The first 7 rows are patterns. Each new row is the sum of 2 different patterns, raised or lowered, with some noise. Before adding, each is slid sideways (what falls off one end comes back at the other) and multiplied by a number that may be negative. Names go in the order of the patterns.
(in the rows, 128 means zero)
Known rows, each followed by the names of its patterns:
[129,130,137,139,125,122,138,157,112,132,125,151,116,143,127,138,140,147,140,125,117,127,131,150,117,128,135,120,118,143] : Z_707
[127,129,131,120,127,127,124,130,125,109,118,100,123,122,142,100,138,126,123,96,91,105,119,119,121,123,109,115,125,136] : Z_241
[118,122,163,135,115,144,132,128,142,152,111,140,134,111,147,108,125,122,125,130,116,112,88,133,127,139,147,121,160,127] : Z_502
[129,125,107,142,134,138,151,142,144,129,136,87,125,115,156,175,131,141,134,133,126,92,93,146,140,123,132,121,138,130] : Z_472
[93,102,122,120,121,131,115,131,112,96,107,132,126,88,142,101,167,130,140,141,81,108,130,126,128,135,150,175,121,139] : Z_631
[135,98,87,154,132,114,133,137,81,138,82,115,135,115,124,107,148,114,128,138,160,117,113,173,175,140,128,123,127,114] : Z_802
[107,145,138,138,138,119,110,142,121,132,130,123,139,112,123,129,175,126,128,111,163,127,127,132,98,98,104,118,159,152] : Z_289

New rows. What belongs after each?
[206,156,161,122,156,206,158,149,150,145,163,184,148,159,138,151,154,136,173,155,150,107,151,154,183,129,179,156,152,163] : Z_241 Z_289
[180,161,164,133,170,194,203,131,156,172,162,191,181,181,174,150,169,170,154,153,143,151,160,182,152,202,168,176,151,123] : Z_472 Z_289
[163,175,167,147,177,162,183,174,173,153,176,163,139,187,183,166,188,169,193,165,173,176,191,155,182,182,181,155,197,177] : Z_707 Z_502
[169,122,145,80,99,107,116,160,141,129,118,124,128,126,100,143,129,149,150,136,136,140,127,125,126,123,151,144,142,109] : Z_241 Z_631
[103,122,89,102,107,105,101,106,131,74,108,104,127,115,83,85,130,96,100,92,58,41,82,90,139,137,76,145,107,101] : Z_502 Z_289
[124,121,151,130,149,165,118,123,134,132,145,148,127,163,158,116,151,130,151,127,154,137,117,96,135,140,113,84,121,134] : Z_707 Z_802
[117,78,72,81,87,95,118,73,97,90,64,68,111,95,64,113,84,122,92,113,130,44,85,89,115,84,113,113,140,99] : Z_707 Z_631
[115,93,141,99,110,115,96,104,130,134,102,115,106,88,102,92,133,97,114,78,120,102,109,102,116,111,105,128,93,90] : Z_707 Z_502
[108,114,102,93,71,72,87,153,128,73,128,113,110,123,110,74,122,101,94,116,84,112,83,94,103,140,90,74,87,135] : Z_502 Z_289
[193,184,177,137,156,181,151,162,151,150,183,186,151,178,171,160,169,164,201,162,168,120,184,158,192,131,176,178,175,204] : Z_707 Z_289
[133,117,101,106,93,93,91,82,113,100,139,120,113,111,111,110,116,89,114,106,119,102,121,115,113,130,74,78,64,80] : Z_241 Z_631
[144,121,130,112,133,131,131,148,173,134,130,165,172,114,130,119,149,155,136,116,101,154,134,97,112,150,103,135,101,115] : Z_472 Z_802
[138,140,136,116,103,141,147,150,125,128,139,147,126,141,118,152,142,151,157,136,137,132,139,118,124,124,159,158,130,151] : Z_707 Z_472
[113,129,124,93,144,162,93,109,127,107,109,133,109,119,140,122,133,124,122,109,114,122,137,153,149,126,123,84,94,94] : Z_502 Z_472
[114,135,107,113,143,164,121,109,111,99,113,121,81,32,140,115,113,89,121,63,118,93,125,138,108,79,71,149,80,104] : Z_802 Z_289
[161,165,152,145,117,118,154,126,127,131,132,131,142,109,142,132,146,124,140,146,140,112,76,126,132,144,108,138,126,126] : Z_241 Z_289
[82,144,112,131,124,114,150,91,158,77,117,116,132,152,128,153,156,130,112,97,81,115,116,130,115,144,130,114,123,136] : Z_631 Z_802
[124,122,105,150,115,159,122,152,140,97,124,143,122,131,134,145,162,135,145,101,96,141,127,131,120,132,124,123,107,109] : Z_707 Z_631
[169,65,119,145,121,78,160,126,152,132,115,123,101,160,91,130,138,95,113,135,142,78,73,121,136,167,119,138,104,131] : Z_502 Z_802
[118,103,109,96,82,102,120,158,87,147,73,117,124,122,130,76,108,153,151,107,118,145,162,122,124,88,98,119,134,102] : Z_472 Z_631
[162,81,108,98,148,80,102,119,66,75,84,87,120,141,77,121,130,104,132,102,91,122,97,119,120,127,114,92,93,94] : Z_502 Z_289
[124,137,130,116,110,86,146,125,211,169,158,121,104,136,142,134,152,171,192,169,127,165,133,163,115,131,127,127,187,177] : Z_472 Z_631
[134,145,162,135,156,99,125,130,130,135,128,138,139,127,79,122,139,145,83,146,116,160,156,164,161,110,99,120,152,128] : Z_631 Z_289
[155,161,224,214,161,177,183,160,144,143,182,168,215,210,177,180,193,198,175,175,188,226,185,182,176,224,174,217,149,173] : Z_707 Z_631
[117,115,95,126,108,120,109,111,154,128,126,100,130,104,129,115,103,92,102,114,122,119,110,94,128,111,108,136,128,122] : Z_707 Z_241
[124,152,127,125,121,120,109,137,125,121,140,116,137,131,149,139,150,140,143,143,150,119,120,115,162,137,150,142,138,109] : Z_241 Z_502
[173,127,88,131,123,120,135,128,178,193,132,114,136,164,121,142,86,123,116,135,162,141,116,108,111,102,106,71,174,122] : Z_472 Z_631
[146,115,142,133,126,138,99,136,135,174,145,142,128,157,135,96,128,96,125,147,126,164,153,118,142,110,110,149,132,113] : Z_472 Z_289
[112,101,170,174,114,133,136,140,132,167,125,147,153,135,151,155,159,136,144,140,93,111,131,167,146,108,140,140,142,138] : Z_472 Z_802
[112,134,121,114,133,93,117,108,97,106,104,159,131,109,143,154,125,125,151,146,145,121,126,125,110,137,93,93,146,161] : Z_802 Z_289
[167,160,183,170,145,182,127,177,207,156,161,161,155,187,177,169,201,181,161,171,195,162,196,128,123,155,152,226,154,164] : Z_631 Z_289
[113,102,144,126,127,122,116,74,124,109,138,115,132,109,113,166,123,152,88,86,84,119,136,124,103,106,116,122,84,78] : Z_631 Z_289
[112,163,151,156,193,145,121,121,87,129,142,126,146,120,163,121,116,130,171,134,94,193,154,189,146,154,158,90,129,126] : Z_631 Z_802
[144,116,118,137,119,106,95,138,112,144,150,147,117,133,120,152,111,146,146,147,128,138,162,114,131,92,122,133,103,160] : Z_707 Z_631
[27,92,82,65,114,41,74,97,69,87,59,115,94,101,89,117,101,58,150,96,94,71,66,117,84,91,56,40,100,69] : Z_631 Z_802
[132,140,137,144,125,127,133,127,137,136,129,118,174,123,163,136,110,149,137,153,131,149,142,125,112,110,140,88,117,158] : Z_472 Z_802
[133,80,122,112,118,89,70,79,98,100,121,91,88,101,97,102,119,110,111,105,115,102,98,117,127,75,104,76,121,91] : Z_707 Z_241
[187,144,136,134,161,114,117,73,139,130,112,164,140,133,129,129,116,94,108,138,130,169,156,143,132,138,92,132,113,164] : Z_472 Z_631
[80,93,173,145,93,121,114,110,99,60,105,110,138,136,116,114,123,94,119,107,156,138,129,92,135,147,95,137,55,85] : Z_631 Z_289
[112,70,105,101,95,135,138,120,93,86,76,127,74,104,85,95,108,115,79,100,102,108,111,91,106,119,105,56,113,111] : Z_707 Z_289
[165,115,108,141,132,128,149,141,125,130,118,109,149,122,105,142,116,163,128,133,118,103,121,145,146,132,162,152,162,127] : Z_502 Z_631
[114,117,112,119,121,102,109,113,91,122,121,118,160,119,142,108,112,114,109,104,100,127,123,151,108,115,94,109,138,100] : Z_502 Z_472
[152,129,140,125,77,119,101,107,122,99,149,158,108,86,122,125,116,113,117,111,106,150,101,112,120,88,124,107,123,116] : Z_502 Z_472
[82,92,112,145,145,99,91,113,113,132,110,117,122,115,139,104,110,111,95,86,94,96,109,152,133,104,100,75,111,77] : Z_241 Z_472
[127,127,140,108,104,152,147,126,139,110,92,145,107,101,142,128,130,135,173,140,142,124,149,139,109,170,172,140,141,142] : Z_802 Z_289
[135,107,161,131,152,151,119,137,132,141,114,148,154,111,97,125,122,90,57,114,131,136,99,132,129,139,158,104,110,118] : Z_502 Z_802
[167,139,110,122,148,141,139,158,176,220,129,151,97,100,140,103,135,152,132,115,120,119,105,140,140,91,136,129,169,140] : Z_502 Z_631
[183,132,167,179,172,154,146,177,100,185,120,163,160,136,230,171,142,150,187,155,120,125,163,142,202,204,144,172,165,137] : Z_502 Z_631
[156,164,124,133,141,116,123,142,137,157,163,113,150,168,125,157,96,139,134,152,168,151,119,118,139,100,114,99,141,92] : Z_502 Z_631
[106,137,162,170,159,119,148,139,127,142,107,110,171,171,117,139,129,76,149,69,124,150,130,103,108,166,106,130,144,147] : Z_502 Z_802
[122,103,136,132,81,105,120,138,77,147,98,163,133,149,144,77,95,123,123,142,117,140,169,108,124,107,99,118,120,125] : Z_707 Z_631
[100,124,175,160,133,140,127,141,147,140,127,104,142,134,135,155,140,147,131,134,90,138,124,176,177,136,129,158,123,127] : Z_241 Z_472
[122,86,165,142,183,186,164,166,151,147,120,140,147,198,206,142,158,183,136,166,79,112,146,141,180,166,138,156,148,141] : Z_472 Z_631
[151,139,160,172,181,184,180,114,115,205,167,150,140,138,159,160,142,135,119,165,157,130,169,163,118,109,120,141,173,107] : Z_802 Z_289
[120,118,118,119,104,102,94,128,104,153,122,122,103,69,111,106,146,110,119,131,166,103,109,121,94,101,94,110,136,136] : Z_472 Z_289
[105,99,90,103,92,136,95,102,101,87,107,74,100,73,96,60,108,138,84,100,100,87,75,81,60,101,119,73,111,91] : Z_502 Z_472
[111,109,78,134,119,170,124,146,135,135,104,112,112,136,144,142,127,119,150,118,161,103,131,127,115,165,145,127,139,130] : Z_241 Z_631
[160,112,108,153,136,143,146,130,158,118,111,129,187,142,113,139,156,172,143,157,130,80,107,138,172,162,133,175,187,149] : Z_631 Z_289
[151,173,129,147,207,202,158,120,122,155,115,140,106,95,173,153,119,149,150,94,152,90,140,151,129,105,122,161,141,121] : Z_802 Z_289
[132,157,124,121,111,106,124,94,138,137,153,94,118,119,133,106,123,111,132,173,133,124,145,110,142,143,140,122,110,132] : Z_241 Z_502
[141,188,150,133,123,131,102,153,140,92,94,126,155,129,128,138,107,148,157,111,124,189,133,139,147,80,177,134,124,143] : Z_472 Z_802
[90,79,82,68,81,75,81,106,96,78,91,81,82,81,88,96,80,51,93,60,90,65,111,51,101,80,75,45,42,72] : Z_707 Z_241
[135,73,93,113,106,117,126,157,140,101,108,62,90,76,103,109,114,70,104,105,70,87,111,93,54,135,74,135,122,102] : Z_502 Z_631
[86,120,112,109,115,126,159,153,115,119,123,123,131,118,129,124,115,138,100,122,116,118,98,121,126,113,137,105,117,101] : Z_241 Z_472
